There are 4 ways to turn a row about zero (a turn may also mirror it). The second row of each pair is the first, turned, with some noise. The first 36 pairs use one turn. New pairs use 3 turns, one after the other, and a turn may come again.
Known pairs, each followed by its turns in order:
[-24.4 -39.2   4.5 -10.1  32.8  20.1 -39.1  27.1]
[  9.8  46.9  17.6  18.5 -57.7   8.6 -10.3  10.6]
(2)

[ 35.0   3.2  -7.2 -19.3  -7.1  20.9  22.5 -38.4]
[  9.6  14.3  -9.0  -2.4 -14.7  -6.5  36.0  51.7]
(1)

[ 15.1 -10.2  22.8  15.0 -34.5 -35.9  31.8  17.4]
[ 14.7   9.1  37.9 -29.3 -13.6 -33.5 -26.1 -26.6]
(0)

[ 26.2   6.9  22.8  20.7 -23.6  28.0  -0.7  -4.6]
[-17.1  10.6  37.8  -2.0  -7.6   4.7  17.7 -26.1]
(3)

[-25.8  20.9  -2.4  18.7  22.5  21.7   2.5   0.0]
[-11.3 -14.5 -19.6   2.4  16.4  -4.2  35.7 -10.6]
(3)

[ 27.4  -6.7  11.0   3.7  10.8  11.3 -36.8 -22.0]
[ 2.7  9.5  5.4 48.6 -0.8  7.7 -9.0 15.9]
(0)

[  0.2 -36.5   6.7  27.3  18.3   9.4 -15.7 -12.3]
[ 29.4   3.8  40.3   8.8 -14.3   5.8  -1.5  -7.1]
(1)

[  1.5  30.6   7.4  22.2 -32.5  36.9  14.3  -7.1]
[-11.4 -11.5  39.9  16.6   3.3  11.7  39.9 -12.1]
(3)

[ 11.7 -30.1   3.3  35.2  -2.5  16.5  21.8  29.0]
[ 47.1  -9.7   0.7 -10.4 -12.8 -27.9   2.4   7.3]
(0)

[ -0.9 -26.1 -19.1  36.9  38.2   4.2   9.4  34.3]
[ 31.5  12.2 -28.3 -20.4  27.0 -16.4  -2.1 -41.2]
(3)

[ -2.9  11.7  11.4  13.1   3.4  16.2 -17.5  13.6]
[ -7.5  22.8   3.5 -24.7  -6.7   4.4   5.3  -2.8]
(2)

[-10.9  -3.4   1.6  22.7   5.3   1.9  17.2  20.4]
[ -1.4   3.1  -4.8 -12.9  -1.6  11.5 -29.8   1.6]
(2)

[ 26.1   2.3  19.9 -33.5   4.0 -39.0 -12.0  14.9]
[  5.5 -26.4  -9.5 -16.3  44.4  -7.9  31.2 -14.9]
(1)

[  5.6 -10.0   0.3 -19.1   0.2  13.2   5.7  25.1]
[  6.7 -22.1   2.4  -5.4 -19.4  12.0   5.6   2.9]
(0)

[ -1.9  17.7  -9.4 -32.8 -33.3  33.8 -10.9  17.1]
[ 0.3 23.6 22.0 39.8 -7.6 -7.2 27.4 25.4]
(3)

[ 32.6 -35.6 -25.3   2.4  -3.2 -29.7 -17.1  22.5]
[ 31.6 -39.1 -13.1  11.2  -5.2  27.4  25.9 -25.5]
(1)

[15.2 25.9 37.7 35.9  9.1 23.1 38.0  4.3]
[-17.0 -24.5  12.0   9.7  -9.1   2.9  19.1 -64.1]
(3)

[ 21.8 -22.7 -19.5  -4.7  26.5 -10.1  18.4  18.6]
[ 25.0 -19.9  25.3   7.0 -13.6  -7.8 -28.2 -10.6]
(2)

[  6.5 -16.8 -16.8  20.6 -15.9 -38.2 -37.9  -3.5]
[ 10.0   4.1   2.5   9.0  -0.7  25.9  32.5 -49.7]
(1)

[-17.5 -14.1 -30.3 -25.9 -13.2  10.3 -22.3 -32.0]
[-22.0  -0.2   9.4  28.5 -29.5 -20.2  31.3  -4.7]
(1)

[-34.2 -33.9  -7.5 -12.9 -28.7  -8.5  -4.7  20.0]
[-14.2 -18.6   1.0  53.4   3.5   5.3  -9.5 -20.0]
(1)

[ 22.1 -28.4  30.7  37.2  -4.4   3.8 -22.1  35.9]
[  2.5  32.1  14.7 -29.8 -13.0 -37.7  -1.6 -41.6]
(3)

[-16.3  37.0  29.6  24.6 -12.4  -4.1 -35.1 -18.0]
[-29.9  43.4  23.6 -20.8  16.2   6.2   0.5 -24.5]
(1)

[ 20.9 -23.9  11.6 -37.4   7.6 -27.2 -14.5   9.9]
[ 29.5 -23.3   0.3  10.5 -35.4 -18.4  20.7   7.4]
(2)

[ -2.7 -31.8  28.4 -17.1   6.1  31.4 -26.1  11.9]
[ 20.0 -10.2 -16.2  33.0 -39.3  16.2   8.4  -3.6]
(0)

[-17.4  -4.6 -32.3 -28.9  19.1  35.6  26.6 -38.5]
[ 20.7  26.6  10.2  53.7  36.9   3.2  -5.8 -16.7]
(2)

[ 25.2  17.6 -34.1 -31.2  21.6  14.4 -37.0 -18.1]
[-30.7 -20.9   6.0  37.3  20.6  29.5  10.5  33.4]
(0)

[  6.5  25.0 -39.1 -22.8 -19.2  29.2   4.4  29.1]
[ -5.4  19.9   6.5  -2.7  13.8 -59.7 -13.8 -19.0]
(2)

[ 17.3 -23.0   5.5   0.1  38.4  39.0  39.1 -33.9]
[-30.6  11.0 -14.0  18.3  38.1  42.2 -15.2 -42.1]
(3)

[ 23.4  39.3 -30.3 -18.2  36.9  -7.2  -4.8 -22.5]
[  9.2  -3.8 -36.6  -1.2 -20.3  56.6  14.5  14.0]
(3)

[-19.3 -35.1  -8.9  26.8  11.8  18.3 -12.9  12.8]
[ 28.1 -10.3 -24.4  16.1  -3.9 -23.5  28.5  -5.4]
(0)

[ -7.0  31.6 -11.7  -9.6  -5.4  26.3   8.5  -7.8]
[-11.4   8.8  -7.0 -22.5   8.0  27.4   8.8  20.5]
(0)

[-38.1  24.6  26.0  38.9  35.3  22.8 -27.4  30.2]
[ 54.2  10.9 -43.4   7.7  28.5  34.9  10.5 -29.0]
(0)

[ 16.8 -26.8 -22.6   1.9  14.0  22.8  24.6  28.7]
[  8.3   1.5  19.8   6.4 -13.5  -9.9 -43.0 -30.2]
(2)

[ -1.1  18.2 -14.2  36.1  37.7   9.8  21.7  -9.6]
[ 12.4   8.0  26.5 -16.8  31.4  30.2 -27.4  -0.8]
(2)

[-19.8  13.7 -38.3  22.2  26.1  29.8   6.8 -32.7]
[ -0.7  27.7  -0.2 -15.5 -60.0 -20.2 -14.4   8.0]
(1)

New pairs. What belongs after each?
[  6.4   0.2  -7.0  36.6  17.1  23.4 -28.1 -10.7]
[ 23.7   9.0  -9.8  12.1 -30.3  -0.4  38.3  -6.3]
(0) (2) (2)

[-36.8 -24.2 -14.2  39.4  23.2 -21.9 -34.2   2.5]
[ 25.5  -2.8 -62.4 -31.1 -17.7 -16.3 -13.6  16.0]
(0) (0) (3)

[  9.7 -38.8  -1.4 -29.5  26.2 -26.4   3.8  27.8]
[-18.6  -7.0 -36.4  50.3  -3.2   8.9  -6.8  10.1]
(2) (2) (2)

[ 22.9  30.1  37.6  35.3 -13.3  33.6   3.8   6.7]
[ 23.3  -5.2  10.5 -13.3  55.2  30.0 -15.2 -19.5]
(3) (1) (0)

[-29.7 -17.1 -20.1  16.6  20.0   7.3  35.0 -29.8]
[ 28.0 -24.6  23.4  23.1   7.8 -11.0 -11.5 -40.9]
(0) (2) (0)

[  0.0  32.9  27.9  16.2  26.0 -29.6 -19.3  24.7]
[ -6.4  -4.9 -19.3  41.9  26.4   7.5  32.2  23.8]
(0) (3) (3)

[ 19.0  19.6 -14.0   4.2 -24.4  18.7   3.2  27.8]
[ 22.9   3.7 -22.7 -35.6   0.8  -4.5 -21.6  -5.6]
(1) (3) (1)

[ 15.3  14.9  17.7   7.4   2.7 -16.9 -19.5  22.9]
[  0.4  14.4 -17.2 -18.3 -17.9   6.9 -10.9  26.8]
(0) (2) (0)

[-37.4  38.8 -20.1   0.8  -5.3   7.3  -9.5 -24.9]
[ 20.0 -25.9 -17.3  36.2  10.3  -1.7  35.3   5.4]
(3) (0) (1)

[ 17.1  -2.8  12.1   6.5  15.2 -38.4  -8.8 -13.8]
[ 12.5  11.7 -21.8 -22.5  -8.2 -26.3   3.4 -12.1]
(3) (1) (0)

[ 32.9  18.9   5.6 -26.2 -21.1  30.9  -4.1  18.0]
[ -3.4 -18.8 -25.9 -25.3  30.4  29.5   8.5  21.5]
(0) (3) (2)

[-36.1 -28.7 -29.3  24.6 -33.4  -9.2  11.8 -19.3]
[  9.8 -19.3  51.5   3.5  29.9 -20.3 -11.7  30.1]
(0) (1) (2)

[ -6.5 -22.7 -24.4 -32.2  15.6  -1.3 -32.9 -17.4]
[-16.0  15.4 -21.1   2.1  26.1 -12.4  30.4 -29.1]
(1) (0) (1)

[ 33.5 -13.8  36.9  34.4  34.7 -31.6  27.6   3.2]
[ 12.9  12.2  13.5  52.5 -32.7  -5.9  15.1  48.7]
(0) (3) (3)

[-30.0  14.7 -20.3  30.2 -29.6  -3.8  34.8  18.5]
[ 10.0 -51.2  36.7  -8.6  -1.0   8.7  -8.1 -19.4]
(0) (2) (2)

[ -1.6 -12.6 -21.7 -12.9 -15.8  11.5   8.2  24.2]
[ -4.4 -19.0  11.7   8.7  11.8 -18.7  14.0  20.6]
(3) (2) (1)

[-14.3  11.5 -12.7   0.3   2.8 -29.5 -26.1  14.0]
[ -6.8  -2.4 -16.4  -5.4 -24.7   4.7   6.1 -30.6]
(0) (0) (1)

[ 14.6 -26.8  33.1   2.8  13.8  12.2  30.6 -18.1]
[ -6.9  15.7 -38.6 -16.0 -12.0 -19.7   8.3  33.6]
(0) (1) (0)

[ -6.6 -24.0  12.8  34.5 -20.7   6.1 -26.2  -4.2]
[-29.5   6.0   0.5 -10.7  26.2  -4.1  13.8  35.7]
(3) (0) (3)

[ 34.8 -25.0  22.5  -2.8   8.0  29.4  27.5 -27.4]
[-37.3  -0.1 -35.1  28.0  27.2 -10.9  19.9  -4.1]
(2) (3) (3)

[  8.4 -22.2  38.6 -11.6 -15.2  35.9 -36.2 -10.4]
[-10.0  20.1   1.2  30.5  17.9  -4.3  63.7  -2.7]
(0) (1) (3)

[ 17.1  -0.4  11.4 -19.5 -15.8  26.9  13.1   0.8]
[  7.0   1.2 -10.8   4.1 -20.3  31.7  21.0  -0.8]
(3) (0) (3)

[ 34.9  16.2   9.7 -11.0   3.6  -6.6  32.6   2.6]
[-10.0  10.6 -30.0 -29.3  15.0  24.6 -15.6   0.7]
(3) (0) (1)

[-30.3 -10.2  31.5   3.8   9.9  37.6 -18.7  29.3]
[-30.0 -28.5 -23.4 -16.4  33.2  -3.7 -24.4 -25.3]
(2) (2) (0)

[  5.9 -13.5   1.2 -33.9  25.4 -13.0 -30.1 -12.0]
[-32.7  -3.5  27.4 -21.4 -14.6   3.4  28.9  -5.2]
(0) (1) (3)

[ 14.2 -13.8  32.8   3.4  30.5  19.1   7.2 -14.0]
[ 30.2   9.8   1.2 -19.4  23.6   3.1 -25.6  18.6]
(0) (0) (1)

[-35.3 -37.3  -1.7 -15.5  36.3 -39.2   4.9  35.9]
[-12.9 -24.7 -17.6 -10.5  11.8   1.7 -25.0  69.8]
(0) (0) (2)

[ -0.1  -6.6  36.9 -13.5   5.9 -10.5  20.8   5.4]
[  9.2  23.5 -18.8  17.2   5.9   0.4 -32.1  -2.2]
(0) (2) (1)

[  8.6  19.1 -18.1 -26.8  -1.9 -25.4  29.0  -5.1]
[-24.8  35.9  10.9  23.8  13.1 -14.9   2.6  -1.2]
(3) (2) (1)

[ 18.1 -12.4  16.8  20.6  -4.7  23.7  -7.8 -32.1]
[ 19.3 -18.0 -12.9 -16.7  34.2 -25.4  -0.2  -4.1]
(3) (3) (3)

[-34.1 -13.7  16.0 -20.2  31.8 -26.5 -30.6 -35.4]
[-20.3 -21.6   3.6  -2.1  45.8  11.9 -43.8  23.9]
(1) (1) (0)

[-16.8  37.8   8.2  14.7 -31.6 -10.6   4.1  27.0]
[ 24.6 -30.4  39.4  -5.4  21.9  -6.6  19.0   6.7]
(2) (3) (0)

[  7.5  -7.5  -7.2 -35.4   4.1  16.3  17.1  32.5]
[ 17.8  -7.9   4.7 -48.2  11.2  -8.8  -2.7  -0.3]
(3) (0) (1)

[ 24.4  37.9   9.3 -28.1 -22.2  -0.6 -29.5 -35.2]
[-51.0 -25.5  -7.5  10.2 -23.5  15.0  35.5   8.8]
(1) (0) (0)

[  4.6 -13.4  26.2 -23.3  15.6  18.4   5.3 -13.0]
[ -8.5  -8.9  31.9   6.4 -25.4  -0.8  14.8  12.9]
(1) (2) (0)

[  8.1  12.1 -30.8 -37.2  37.2   9.3 -20.2   6.7]
[ -9.0  28.6 -11.1  45.7  28.3 -13.7   9.0 -16.8]
(1) (0) (1)

[  7.9 -29.5  13.2  22.4   2.5 -23.6 -13.2  15.4]
[-19.0  28.0 -16.2  -0.5   6.1  27.2   5.9  14.1]
(3) (0) (2)

